The groups are shells around one centre, one inside the other: the same stretched ball of 6 dimensions in 9 sizes.
(in the rows, 128 means zero)
Some rows, each with its group after it:
[140 153 171 107 136 100 114 114 128 141 156 129 131 126 121 114 142 167
 129 124 112 141 115 117 122  88] | j546
[103 150 142  81 122 157  72  74 110  98 142  85 181 135 143 105 139 126
 119 113 127 141 117 105 133 133] | j964
[ 64 150  97 120 103 179 130 113  99 133 110 100 159 102 167 116 145 109
 127 174 130 133 125 106 153 132] | j702
[113 146 144  87 106 144 103  86 102 125 154 105 155 144 141 121 130 145
 141 138  98 154  97 118 132 120] | j937
[106 117 122 116 129 142 115 125 102 141 134 115 140 118 119 129 118  87
 128 125 152 132 136 125 132 138] | j546
[135 128 141  90 119 140 116 113 109 149 153 126 128 145 115 130 122 133
 142 104 117 151 114 136 133 129] | j546
[141 132 131 118 108 124 184 147 135 167 117 150  70 153 110 133 131 139
 140 122 125 122 126 142 141 133] | j974
[144 147 132  96  86 146 187 135 124 186 137 158  75 161 129 138 138 185
 163 133  76 155  95 149 152 117] | j546
[121 137 150 103 149 131  83 112 116 132 149 112 161 110 121 111 137 122
 117 102 146 139 137 115 127 113] | j538
[130 151 138 135 131 118 172 160 142 176 118 154  89 109 124 118 154 157
 127 134 132 124 140 126 143  98] | j974
[ 66 107  88 119 114 172 108 105  93  98  99  79 159 127 130 124 109  26
 112 137 185 104 150 113 136 187] | j702
[125 115 124 114 153 143 115 138 139 125 103 116 121 129  94 111 130  70
 100  62 202  98 177 127 136 167] | j702
[ 76 145 111 126 119 155 124 114 112 119 107  98 153 106 150 111 143  97
 114 158 151 115 138 103 141 134] | j974
[108 112 141 109 164 126  54  99 115  86 131  82 177 117 101 107 116  48
  92  80 202 106 165 107 113 155] | j538
[137 153 130 111 102 141 188 147 139 180 118 156  76 143 129 126 151 176
 145 129 103 136 118 139 154 116] | j937
[121 116 134 105 150 139  90 118 122 119 127 106 146 126 102 114 123  78
 108  77 181 117 158 122 128 152] | j760
[ 98 143 113 135 127 145 154 142 137 137  91 121 115 111 132 110 150 105
 109 132 166 101 157 114 146 137] | j974
[ 83 121 117 110  99 145 111  91  82 113 138  91 156 137 138 134 106  81
 137 168 126 135 107 116 126 146] | j702
[153 146 145 148 148 101 194 192 160 203 114 181  58 102 104 120 158 165
 125 112 147 117 158 138 144  89] | j702
[124 156 133 101 107 147 152 119 136 142 116 127 109 146 135 114 151 157
 130 122 117 128 121 124 147 128] | j546
[ 99 139 124 122 121 141 131 127 108 150 131 121 137 108 138 123 135 121
 131 152 130 136 126 118 138 115] | j760
[116 154 133  96  77 146 160 109  98 168 154 135 115 148 153 138 133 183
 168 177  56 169  73 132 144 102] | j879
[168 127 160 113 153 104 141 156 146 173 140 158  87 131  86 123 135 144
 126  70 149 129 148 143 130 112] | j879
[ 56 147  87  92  62 202 130  76  80 112 115  81 165 146 179 126 130 109
 146 189  95 145  90 111 155 160] | j964
[ 87 129  98 112  75 164 164 111  93 141 118 113 117 151 147 140 117 105
 151 178 107 135 101 129 146 153] | j682
[120 143 108 113  67 155 217 144 114 191 120 157  64 158 141 146 133 167
 169 172  75 147  92 148 158 127] | j682
[ 92 134 121 126 155 147  98 123 136 101  94  94 156 101 122  95 146  68
  85  98 205  91 179 101 135 152] | j937
[151 127 155  97 152 124 102 125 137 137 139 127 124 136  95 113 133 121
 115  61 161 126 149 130 128 132] | j538
[128 125 119 115 100 140 176 145 110 180 133 149  85 143 119 144 121 133
 154 140 110 143 113 146 144 129] | j760
[ 71 129 110  98 108 169  83  75  91  84 121  68 184 134 146 115 120  67
 117 143 150 123 124 103 133 165] | j974
[156 159 143 132 110 111 221 176 157 206 117 184  41 134 120 127 160 203
 147 137  99 131 123 144 151  89] | j546
[107 135 135  90  92 143 113  86  86 132 160 107 149 149 141 135 115 134
 153 158  87 160  84 124 129 124] | j682
[123 118 121 126 134 136 149 155 121 168 122 141 103 116 108 130 126 101
 128 112 158 125 149 136 139 133] | j964
[113 134 118  89  76 162 151 103  94 153 143 123 117 163 140 142 118 142
 163 153  81 158  85 138 145 139] | j937
[162 163 152 127 106 102 221 166 158 199 122 182  39 145 119 127 158 212
 149 139  89 131 114 143 147  86] | j964
[ 82 110  95 103 102 175 113  99  93 106 111  86 150 146 129 129 107  50
 125 129 160 118 133 123 139 185] | j879
[150 137 141 116  97 117 194 155 115 210 154 175  66 142 119 150 127 184
 171 152  74 162  94 153 141  92] | j702
[109 140 126 143 152 127 142 154 145 142  96 128 116  94 119 105 153 102
  99 115 185  97 174 112 139 125] | j760
[117 113 135 117 169 129  81 123 133 102 112  98 150 116  94 104 126  53
  88  65 215  94 181 114 123 160] | j879
[141 116 148 108 149 116 107 125 130 127 133 120 122 138  91 119 120  93
 113  76 172 115 151 129 121 144] | j682
[173 140 139 120  97 114 235 180 145 223 129 196  19 159 104 146 139 197
 166 124  86 143 110 165 151 104] | j538
[ 88 142 102 133 127 163 148 143 129 142  90 118 126 102 139 110 151  98
 110 133 169 107 159 114 152 141] | j682
[134 142 122 112 109 148 180 149 138 174 111 151  79 143 121 125 145 151
 138 113 125 129 131 141 154 132] | j760
[ 73 135 110 112 138 170  80  98 117  85  99  74 181 109 138  98 140  59
  92 112 191 102 162  97 138 164] | j974
[135 140 134 126 157 133 142 160 157 155 102 142 103 108 106 104 157 122
 103  75 182 105 176 125 145 128] | j964
[ 81 138  98 140 103 152 172 139 116 145  94 120 112 115 145 124 138  99
 126 174 144 110 136 117 148 139] | j538
[103 147 128 141 160 131 126 148 150 129  92 118 132  88 123  95 161 100
  88 107 195  92 181 104 139 125] | j879
[116 145 122  85  70 165 157 103  96 162 147 129 115 163 149 140 127 167
 169 159  64 167  76 138 150 127] | j879
[ 96 149 135 119 150 140  91 114 129 111 116  98 166  97 135  96 153 106
  97 115 171 113 156  98 134 123] | j937
[144 133 160 126 159  97 123 148 132 163 147 144 116 104 101 119 136 136
 121 104 149 131 146 126 123  94] | j538
[111 137 105 110  93 167 177 138 118 166 110 137  95 143 135 132 136 132
 145 137 118 134 121 138 157 144] | j937
[129 140 149  96 148 136  90 111 131 123 135 111 149 125 115 105 142 122
 111  80 156 128 145 117 131 129] | j682
[128 115 128 108 127 138 130 132 115 149 132 128 114 138 105 131 118 100
 131 100 150 130 137 137 134 145] | j760
[135 159 143 119  88 118 197 143 119 197 148 165  77 136 142 139 144 206
 167 180  58 160  84 138 144  78] | j964

New rows, each followed by its group:
[140 131 149 119 144 109 133 135 143 135 122 130 106 134 100 115 135 117
 113  94 162 109 151 125 126 129] | j974
[ 57 134  78  96  55 201 144  81  77 114 110  84 149 157 170 135 117  91
 150 190 101 138  91 119 154 175] | j702
[ 88 145 122 141 148 137 121 140 127 136 107 114 147  80 136 104 152 100
 102 139 173 110 162 103 138 115] | j702
[ 95 122 119  87 118 168  80  85  97 101 132  83 172 141 129 119 117  77
 121 109 150 132 128 116 133 164] | j937
[109 120 116 102  78 146 155 107  87 148 143 121 111 163 131 150 103 115
 162 165  93 148  88 139 135 144] | j964
[127 125 142 119 133 116 127 132 112 154 145 132 121 121 112 130 122 118
 133 126 136 136 129 129 126 115] | j760
[131 126 118 116 102 142 181 150 118 181 126 152  79 144 117 141 125 134
 151 131 116 138 120 147 147 132] | j937
[ 87 113 102  89  91 179 108  90  75 125 140  94 157 148 138 139 103  79
 147 142 121 149 105 129 139 166] | j702
[140 125 146 139 142  95 158 161 128 176 137 154  90 112 101 131 128 128
 131 127 144 126 141 134 126 102] | j702
[ 81 139 109  98  62 164 143  84  74 134 144 102 142 153 164 142 114 130
 164 202  70 159  71 122 141 134] | j702
[ 82 145 101 115 105 174 140 115 120 121  94 102 136 127 148 112 145 101
 118 141 148 113 138 112 152 155] | j974
[128 112 121 109 123 143 140 135 117 151 125 130 106 143 103 133 116  94
 132  98 153 125 140 140 137 154] | j546
[ 92 151  99 110  63 173 191 124  99 172 120 134 101 144 163 140 137 157
 165 192  73 152  87 133 160 127] | j879
[109 157 130 140 139 130 153 154 139 162 110 139 116  89 136 108 162 143
 115 140 147 119 151 113 145  98] | j702
[151 125 164 114 155  98 112 138 126 157 156 140 119 119  94 124 125 129
 125  92 146 136 139 131 119 104] | j538
[ 93 113 113  93  91 158 108  86  75 119 147  93 153 153 133 141  97  82
 147 151 117 147  99 127 130 158] | j964
[119 118 116 128 141 142 144 156 128 157 109 134 107 114 105 123 130  87
 116  98 179 112 164 133 141 146] | j538
[ 79 133 127 121 138 139  82 100 101 103 129  85 181  99 138 110 129  78
 108 145 163 121 140  98 125 130] | j546
[ 59 138 111  77  89 188  62  48  67  82 145  56 213 138 168 119 117  88
 134 164 110 152  92 100 135 155] | j702
[105 134 118  83 107 177 105  96 104 125 131 101 152 145 136 120 129 112
 133 110 128 143 119 125 145 154] | j964
[138 162 148  97 107 136 153 122 131 164 140 142 107 141 137 119 153 192
 145 130  88 150 104 129 145  99] | j879
[134 145 146 118 134 115 143 130 150 130 111 127 104 138 112 108 147 132
 111 104 153 105 146 120 133 128] | j964
[107 136 128 140 149 126 134 151 129 151 115 130 125  90 121 113 144 105
 110 127 170 114 160 115 136 115] | j879
[ 70 127  76 127  90 185 168 131 105 138  85 109 118 128 147 129 129  74
 129 161 151 112 138 124 158 171] | j538
[137 156 154 133 123  98 173 150 135 179 139 158  89 116 127 124 149 181
 140 156 102 137 116 126 134  77] | j538
[ 33 140  82 109 109 204  81  79  90  77  94  54 206 106 171 103 138  49
 103 158 170 113 142  88 149 174] | j964
[105 137 121 116 123 152 132 133 111 157 129 127 132 110 134 123 137 122
 132 134 134 139 132 124 144 121] | j538
[ 99 120 101 131 116 151 160 145 118 147 100 124 106 124 121 129 126  80
 124 134 164 109 149 129 144 155] | j760
[184 148 158 135 112  83 239 191 155 232 137 208  12 144 100 143 146 217
 162 133  84 142 113 160 143  75] | j964
[107 122 125 116 140 138 107 116 127 104 107  98 139 130 110 110 127  68
 101  97 187  99 160 115 129 161] | j760
[138 143 170 117 153  92 104 120 133 131 148 124 135 116 110 110 139 139
 114 112 143 126 135 113 116  96] | j546
[178 147 153 129 129 100 215 186 167 210 119 193  30 138  96 127 155 193
 141  98 120 125 139 153 146  96] | j879
[ 57 140 104 111 111 173  90  84  93  92 113  71 188 112 160 110 132  74
 113 162 151 122 129  95 138 151] | j937
[125 153 160 118 156 110 101 119 143 120 128 115 144 108 120  97 154 134
 101 105 158 115 149 104 125 105] | j682
[190 133 172 103 136  94 165 157 147 195 156 178  61 152  84 133 133 185
 147  77 110 146 123 155 131  97] | j702
[113 146 123  83  53 159 164  93  86 161 156 127 113 173 156 148 120 175
 180 184  40 175  55 139 146 122] | j702
[106 151 117 111  72 153 182 125  98 180 140 142 103 138 157 142 134 172
 169 191  63 162  81 134 151 106] | j538
[116 116 128  84  95 149 113  89  90 124 150 104 137 167 122 139 102 103
 148 128 112 147  98 134 129 155] | j538
[124 142 145 122 134 118 134 136 122 159 140 136 122 109 124 121 140 143
 130 134 128 137 129 122 132  98] | j937
[ 91 148  91 135  78 165 213 153 116 182  97 146  80 126 154 136 145 142
 151 187 105 130 116 133 163 128] | j702
[106 154 123 125  93 137 178 131 119 160 119 135 101 130 148 127 144 156
 144 177  98 134 107 123 146 111] | j760
[ 74 139  99 108 123 184 104 104 119  99  91  83 165 119 144 101 144  73
 101 116 177 106 156 104 149 169] | j546
[ 95 138 138  94 133 147  65  78 108  87 136  77 186 127 134 105 131  93
 109 115 153 126 131 101 125 142] | j974
[110 122 128 112 104 132 134 116  90 153 152 123 127 134 127 142 110 115
 151 158 109 149 103 131 129 123] | j964
[116 126 142  89 108 136  97  91  85 134 169 108 155 142 128 135 109 123
 149 139 101 161  94 126 124 123] | j964
[ 68 144  94  94  79 193 126  81 100  99 102  80 157 151 163 117 133  97
 129 157 124 125 112 110 152 172] | j702
[ 78 144  84 120  98 190 164 132 122 140  80 114 120 124 152 116 149 101
 122 143 150 112 144 120 165 162] | j702
[135 137 158 114 131 102 125 119 124 138 146 127 120 133 112 122 129 137
 128 125 128 130 122 122 121 109] | j937
[135 111 139 102 137 127 110 119 120 127 133 116 123 147  94 125 113  87
 121  82 165 120 143 133 124 154] | j879
[ 79 120 109 123 125 149 107 108 105 102 109  87 156 119 129 118 120  54
 109 138 175 106 147 108 130 161] | j682
